The first 5 rows are patterns. Each new row is the sum of 2 different patterns, raised or lowered, with some noise. Before adding, each is slid sideways (what falls off one end comes back at the other) and multiplied by a number that may be negative. Names go in the order of the patterns.
Known rows, each followed by the names of its patterns:
[ -3   0   1   2   7   7   3   9  -7   0   6   8   0  11  -7  -3   6   8
   6   8  -5   3  15   2  -2  -6  -4  10  -3   9  -1   6  -1  -5 -15   0
   1  -2  -5   9   0]	V
[ -5   1   6  -3  11  -1  12  12  -5   1  -1   6   1  -6  -2  -1   0  -4
  12  -7  -4  15   0   2   8   2  -2   6   6  -2   0   3  -5  -4  -7  -1
 -10   2  15 -15   3]	L
[ -1   1   1  15  -5   0   7   9  -4  -2   3  -1   7 -13   7   2  -3   6
   7   1   1   4 -12  -3  -1  -1   2   6  -2  15  -3  -1  -4   2   1  -1
   0   4  -2   4   1]	Z
[ 10  14   7   0  -4   0   2   0   0  -1   1  -6  -3  -5  -2  -1  12   3
   1   1   4   4 -10  -2 -11   6  -4  -2   3  -1   3  -1  15  -2  10  13
   5  -2  -3  -2   2]	C
[  3   3   2  -2  -4  -2  -1   2  -1   1   6  -3   0   3  -4   0   3  -9
   5   7  -2   5   3  -3   7  -7   5   1   0   4 -13  -6  -7  -7   1   8
  -3   2  -4  -6   3]	W

New rows. What belongs after each?
[  5  -4   7   2   5  -5  -7 -15  -1  -2   3 -10   5   7  -4   0   5   1
   5   8   5   6  -8   0   1   3  -5   8 -13  -3  12  -2   6   3  -5   5
  11   6  -4   0   2]	V L
[  2  -6  -1   9  -1  13  -3  11  10  -5   1  -2   5  -5  -4  -5  -6  -2
  -3  10  -5  -4   8  -5  -1   7   3  -2   4   5  -2   0   2  -2  -3  -4
   0  -8  -4  10 -13]	L C
[  3  -1   1  -5  -2  10  -2  -2   7   0  -6  -1   4  -1   6 -13   3   6
  -3   1   0  -4   3  -1  -5  -5   0  -3  -3  -5  -4   8  -5  -4  -1  -1
  -3  -3  -2   1   0]	V Z
[ -6   2  -8   1   1  -6  -7   1 -10   7  -1  -5  -6  -6   0   5   1  -6
  -2  -3   4   1  -5   5  -8  -1  -6  -1   3  10   0  -1   0   3  -7  -3
   3   0  -3   0  -5]	V W
[ 1  2 -2  3  4  0  0  5  3  4 13  0  2  0 -2  3  8 -3 13 -5  0  6  4 15
 11  6 10 10 -2  4 -2  3 12 -2  4 -1  4  4  2 -4  3]	V W
[ -7   7  -3  -2  -1   1   0   5  -1  -1   6 -10  -4   2   9  -2  13 -11
  -3   4   4   4   4  -5  -6  12  -5 -10  -9  -5   8  -4   5  -8  -2  -6
  -7 -14  -2  -2  -4]	V C
[ -1  12   7  -1  -6  -6   6   3  -5  -1  -7  -1   1   9 -11 -10   8   3
  -3   9  -2  -1   2   0 -13  -4   0  -9 -10  -5  -4 -14  -1  11 -16   4
  -4  -1   8 -10   6]	V L
[ 1 -7  0  0 -5  2  8 -1  6 -7  1  4  2  7  6  1  0  2 -4  1  1  2  6  2
  1 10 -2  1  1 -3  5  6  0  7  2  1  6 -3  6  2  8]	Z W
[-14  -4   0  -3  -8   8 -10  -6  11   2   2   9   1  -3  -7   1  -5  -3
  -3 -11   2  -8   5 -18   3  14 -20   1 -10   0  -9  -4  -1 -15   4  11
  -5   0  -5  -5 -13]	L C
[ -1   1 -11   4  -3  -4   1   3  -7   3 -13  -2   3   5   1   1   0  -3
  -5   1  -2  -1   2   3  -2 -11   6  -2  -4  -5  -3   4   2   0  -2  11
  -7   3  -2  -1  -5]	Z W
[ -3  -6   0  -5   3 -12  14   3  -2   4   8   3  -7   2 -18   1  -5  -3
   3   3   0  10   7  -3   3  10   3  -3  -2   1  -1   9  10   3   0  -2
  12  -4  -1   5   5]	Z C
[ -4  -5  -3  -7 -13   7  -3  -4 -19   2 -12   2   5  -3 -10  -7  -8  -6
  -8 -18  -5   1   7   0  -2  -2 -12  -5  -7  -1   2  12   0  -5   2   2
 -12  -2   1   8  -7]	V Z
[ 14  -4  -3  15 -11  -4   0  -5   0  12   2   0  -4  -4  -1   0  -2   1
 -10  -2   9 -12   4  -4   2  10  -4   8   2   5   9  -1  -7   4  11  -1
   0   2  -3   6  -9]	L W
[  9   2   9  10 -10   8   3   8   7   6   5  10   1   9  17   4  16   4
   4  -3  -4   4  13  10  17   7  -1   5   8   9   7   3   2   3   0   5
   1   5   9  11   8]	C W
[  4   2  -7  -1   1  -5   1   0   1   2   7  -7   2   3  -4  -1   0   2
 -10   4  -5  -5  -3   7   2  -5   5  -8  -7  -5  -2   4  -5   0  -5  -5
   3   0   5   0   3]	L C
[ 11  -3   0   3  -7   3  -8   2  -9 -12  13  -1   7   1   2   6   1   1
   2  11  -3  11   6 -15   1  -1  -7   0   3  -5  -8   1  -1  -3   6  11
   9   3  11   1 -11]	L C
[  0 -14  12   5  -7   3  -5 -15  -1  -3  -4  -2  -4  -5  -8   0   2   5
  -1   5  -6 -12   7  -9   2  -4  -9   2 -11  -4  -4 -15  -5  -2  -7 -10
  -2  -4   4  -7  -3]	L W
[ -3  -9   0 -10  -6  -2 -13 -10 -12 -14  -9  -2 -13  -1  -8 -13  -8  -4
 -10  -1  -5 -12 -12  -9  -9  -5  -7 -10  -8  -4  -1  -6 -11  -3 -16  -2
  -5  -7   0   3  -7]	V W
[ 3  2 -7 -1 -3 -7  4  0  4 -2  1 -1  3 -6 -8 -2  4  8  1 -8  0 -8  1 -2
  2  4  9  1 -1 -2  5 -6 -1  5  0 -2  4 -7 -8  0 -9]	V W
[ -1 -15 -14  10  -1   7 -11   1   5  -2   0  -3   3 -21   6  -4 -23  -5
  -2  -7  -1  -1 -14 -16  -4  -1  -2   3   2   5  -1   8  -4 -11  14  -1
   4  -2 -15  -1 -12]	L C
[ -7 -16  -1 -15  -7  -9 -16 -14 -16 -12 -23 -11 -20 -19 -18 -11  -8 -13
 -14 -19 -30 -15  -7 -11  -9 -11 -14  -8 -17  -9  -7 -10  -6 -20 -16 -28
 -21 -13  -7 -18 -14]	C W
[ -7 -10   0  -9 -12   1   7   2   4  -5   7   3  -2   2   0  -7  -7   5
 -18 -10  -5  -4   1   3  -6 -12 -10  -5  -2   7   3   4   1   7  -1 -11
  15   0   8   1  -3]	L C
[19 12 12  9 14 13 16 17 14 12  4 17 10 11  8 14 18 11 13 16 20  3 14 12
  7 11  8 18  7 22 16 12 25 18 16 21  3 10 17 16 15]	Z W
[-13   2  -6 -14  -5 -14  -7  -8  -9 -15  -8 -11 -14 -16  -7  -7  -3  -9
 -20 -21 -16  -8  -8  -3 -14 -12  -1  -8  -8   1  -6  -6  -4  -4 -20 -11
  -9 -13 -15 -16  -1]	L C
[ 9 -3  5 -6  6  5 -2 18  5 10 13  9 -9 -3 -1  3 11 17  5 12 -4  1 -1  3
  3  0  2  0 -2  1  0  0 12  4 14 -2  5 10  1 -3 -8]	Z C
[  4   4  -8   1 -14  -5  -2  -3  -8   1 -14 -13   3  -4  -5   7 -11  -3
   8  -5 -10 -10  -8   0 -10   2 -11  -4 -12 -13 -25  -6   1 -17 -10  -3
  -8  -8  -8  -2  -7]	V L
[ -6  -9 -14  -1  -1  -8   0 -10  -3   0  -2  -4   0 -12 -16  -1  -6 -15
   0 -12  -8  -1  -1  -8  -9 -15  -3   9  -6 -10 -12 -10   2 -10   5  -6
   2  -6 -11 -27  -9]	V C
[-13 -13 -12 -11 -15 -10 -14 -13 -11  -7 -15 -12  -9 -19 -10  -5 -16  -7
  -9 -14  -6 -25  -4 -11 -15 -13 -21 -16 -19 -18 -14   1 -18 -11 -13 -20
 -13 -10 -10 -12  -7]	Z W
[ 5 -1  1  4  7  2  0  3  0  7  5 -8 -2  4  1  5  3  8  4 10 20 -2 10 11
 10  2 -2  0  4  9  9 14 -2 -2 12  4  4  8  3  3  3]	L C
[  1   2  -7   9   1  10  10  -6  -3  -2   3   2  -6  -2   2  -3  -4  10
  -8  -4  12  -6   4  10  -1   1   6   2   2  -5   5  -4  -4  -4  -9 -13
  -3   6 -11   7  -6]	L W
[  2  13   3   7   7   7  13  21   9   8  -2  18   4   4   5  13  11   6
   5  -2  19  -3  14  12   0  -2  10   0  11  23   8   5   6   2   9   9
 -13  11  12  18  11]	V Z
[ -6  -2  -7   3  -6   0   0  -2  -8  -7  -7  -5   1  -5   1  -6 -10  -9
  -3  -5  -7  -5  -8  -2 -10  -9  -5  -9  -2  -4  -5  -7   3  -2 -10  -6
 -12  -5  -7 -14  -2]	Z C
[  0 -12   4   2 -10  -1  -4  -9   5  -1   6  -1   2   0   3  -9  -8  -2
   5  10   1 -11  -1  -9   3  -2   3   5  10   1  -2  -3   6  -7  -2   6
   0  -2   5  -9 -11]	V W
[-12 -20  -4  -1  -6  -9   2  -5 -10 -10  -2  -4  -1   4  -3   1  -5  -9
  -5   4  -9   3 -10 -13   5  -1  -1   2 -12   7  13   1  -2 -11 -14   6
  -9   6  -1  -2  -8]	V W
[ -9 -13 -20 -11 -11 -15 -14  -4 -23 -16 -15 -13 -11 -15 -17  -8 -14 -18
 -19 -11 -15 -14 -16  -3 -17  -6  -7 -13 -15 -15  -3 -18  -9  -1  -4 -18
 -18 -11 -15  -9 -26]	Z C
[ -2  -7  -8  -6  -7  -5 -14 -10 -15  -5  -3 -13  -8  -6  -3 -11  -1  -8
  -4   2 -13  -7  -9 -12  -4   1   0  -4  -7 -16 -10  -8  -9  -7  -6  -9
  -4 -12 -12 -12  -8]	Z C
[-11  -9  -8  -9 -14 -19 -19 -19  -6  -8 -13 -14 -10 -15  -6  -8  -9 -12
 -10 -13  -7 -18 -19 -12  -9  -9  -9  -9  -7  -8 -13 -10  -8  -9  -2 -11
 -10 -17  -6 -20 -17]	V C
[-19  -2  -4  -9 -10  -6 -18  -6  -6 -10 -10 -10 -12  -2  -7 -16  -7  -1
   0  -1 -13  -3 -18  -6 -11  -5  -4   3  -1  -5   1  -5 -11  -5  -4  -5
  -7  -6 -17  -9 -12]	V C
[20  7 14  6 -3 15  4 13  6  2  8 -6  4 -4 -8 15  6  5 -2  6  6 11 10  4
  6 -6  9 12 -8 -1  4  1  8 10 -4  3  4  7  1 11 13]	V L
[  4 -12   0 -15  -2 -11  -8   4  10  -6  -2  -2  -2  -5  -8  -7  -2 -10
  -8  -9 -16  -1 -18   3  -4 -13   0   3  -8  10  -2 -17  -9 -11  -8   6
  -9 -21  -8  -4   3]	V W
[ -1 -12   4  -4  -6 -13   2  -2  -3   5  -8  -7  -2  -9  10  -3  -7   5
  -1   6   3  -5   3 -13  -1  -7   0   2  20  -4  -5  10   5  -8   5   4
  -1   3   2  -8  -7]	V L
[15 13 12 21 15 15 14 15 17 18 20 18 18 11 18 18 23 16 22 12 10 21 21 19
 23  5 14 23 13 13 14 10 23 10 19 16 20 15 12  3 13]	V W
[ 9 25 23  6 15 13 17 18  5  7 13 10  7 25  2 12 23 12 15 18 21 14 23 23
 10  9 17  6 11  9 10  1 13 25  0 17 10 14 17 10 22]	L W
[ -1   4   2  -3 -15  -3 -12  -5 -11  -5  -1   4  -7  -9  -5  -3  -6  -4
  -2  -6  -4  -5 -16 -12 -13 -10  -2  -7  -9 -13  -4 -15   8  -4  -5  -5
  -8 -13  -3 -10 -17]	V C
[ -2  -2 -13 -19 -23 -11 -10 -14 -16  -4 -16 -17 -15 -13 -12   3  -4  -9
  -4 -15  -9 -15  -8 -21   1 -21 -17  -5  -7  -5  -7  -3 -11   7  -1 -10
 -18 -17  -6 -13   3]	V C
[ -6  -7 -10   0  -8  -4  -7  -9  -5  -7  -4  -8 -10  -3 -14  -8 -10  -7
  -6  -8   0  -5   3 -15   0  -3 -14  -6  -9  -9 -17  -4 -15 -17  -9  -5
  -6  -3  -6 -10 -15]	L C
[  5  13  -6   7   7  -2   2   2   6 -10   9  -2  -3   1  11   5  -2  11
  -6  -5  -2   2   9  -2   3  -3  -3   8   3   9   3   7   9   6  -5   2
   6  -4   4   4   4]	L C
[ 5  9  5  0  9 -2 -5 -9  1  1  8  1  9  3 -1 -1  4 -5  9  8  7  8 -3  2
  6  6  3  8 -3  0  6  8 -2 11 -1  0  8  6  2 -4  0]	V Z
[ 6 -1  5 10  2 -4  3 -7 -4  3 -1  0 -2 -1  3  4  4  2  3  4  3 -3  4 -6
 -3  4  0 -4  7  3 -4 10 -8  1  5 -6  9 -6  1 -8 -1]	C W
[-15 -14 -12  -4  -7  -3  -7 -11  -7  -9   6  -6   3   4  -5  -8 -10 -13
  -3   1   2   1  -7 -12   0  -9 -12  -5 -11  -9  -9 -14  -6 -13  -8   2
  -8   4  -1   2   2]	C W
[  1  -8   7  -9   8  -5   9  13  10   2  -1   7   6 -11   0   3   0  -2
   6 -10  -8   8  -7   9   6  -4  -7   5  -4   6   4  -2 -10  -7 -11   4
  -8 -11   8  -7   8]	V L
[ -6  -4  -2   7   3  -9 -12  -3  -3  -6   0  -2   2  -8   1 -10 -17   6
   4   2  -3  -8   2  -9 -12 -15 -22   5  -9  -6  -6  -6   2  -4  10  -6
   8  -1   5  -3 -17]	L C
[  5 -12 -10  -5  -9   1 -17   0  -4 -11  -1   0  -8  -4  -3 -19  -8  -8
  -9   0  -4 -12   8 -13  -9  -9  -9  -3 -11  -7  -4 -11   3  -3  -3  -2
  -6   3 -10  -8   1]	Z W
[  3  -3   9   6   3  -2   6  10  -1   2  -2  -2  15   4  15   2  15   0
 -12   2   0   7   1  -5  12  -5   1  -5  -5   8   8   9   0  10   1   4
   9   9   6   3   2]	V L
[  0  -3 -15  -6  -4  -6   7  -3  -8  21  -5  -2   0   0  -4   1   2  -1
  -4   3  -7  -7  -7  -3   3  -7   8  -8   7  -9  -4   5  -6  11 -15  12
   8  -9   4   3   3]	L Z
[ -6   0   4  -7  -6  -4 -21   4   1   5  -2  -4  -4  -4  -6   1  -7  -2
   3  -5  -3 -13   0  -2  -6 -17   5   5  -7   3  -6   8  -3 -10   5  -7
  -9   0 -13 -11   4]	Z W
[-10  -5  -3 -14  -8  -9  -5 -21  -3 -20 -21 -10  -4  -5  -3 -13 -16 -13
 -13 -10  -9 -12  -6 -10  -5  -9  -7  -5 -10 -12  -8  -7 -19 -14  -6 -10
 -14 -12  -1  -7   3]	V C
[-4 -2 -7 -5 -1  4  2 -5 -3  3 -3  5  2  0 -8  1 -1 -3  0 -7 -3  1  5  0
 -7  3 -4  1  0  3  6  8  5  0 -5  9 -5  3  3 -2  1]	V L
[ -9  -6   0 -11   6   5  -7  -6  -5  -8   4  -3  -3  -6   1   9   9 -12
   0  -7  -1  -2  -9   9  13  -2   2   6   4  -8   2  -6  -3  -2  -3  -5
  -3  -5   1   3  -2]	V Z
[ 5 15 10 12  5 -1 11  1 -2  3  8 10  5 10  1 12  8  4 -3  4  4  3  2 13
  5  5 10  5  7 13  8  8 14 -5  9 15  9  9 16 -1  9]	V W
[ -7  -3   0  -1 -11   0  -1 -10  -4   0  -6   0   0  -6 -16  -5  -4  -5
  -4  -4   8  -1  10  -9  -7   6  -7   0  -6  -5 -14  -7 -11 -20 -13   1
  -2  -1  -8 -12 -12]	L C
[  8   1   0  -2  -1  -5   3   0   4   4   1  -3   2  -4  -1   5  -3  -4
 -10  -7  -1  -7   1   5   2  -3  -6  -8  -1  -9  -6 -13   6  -6  -7  -2
  -4  -1   0  11  -3]	V C
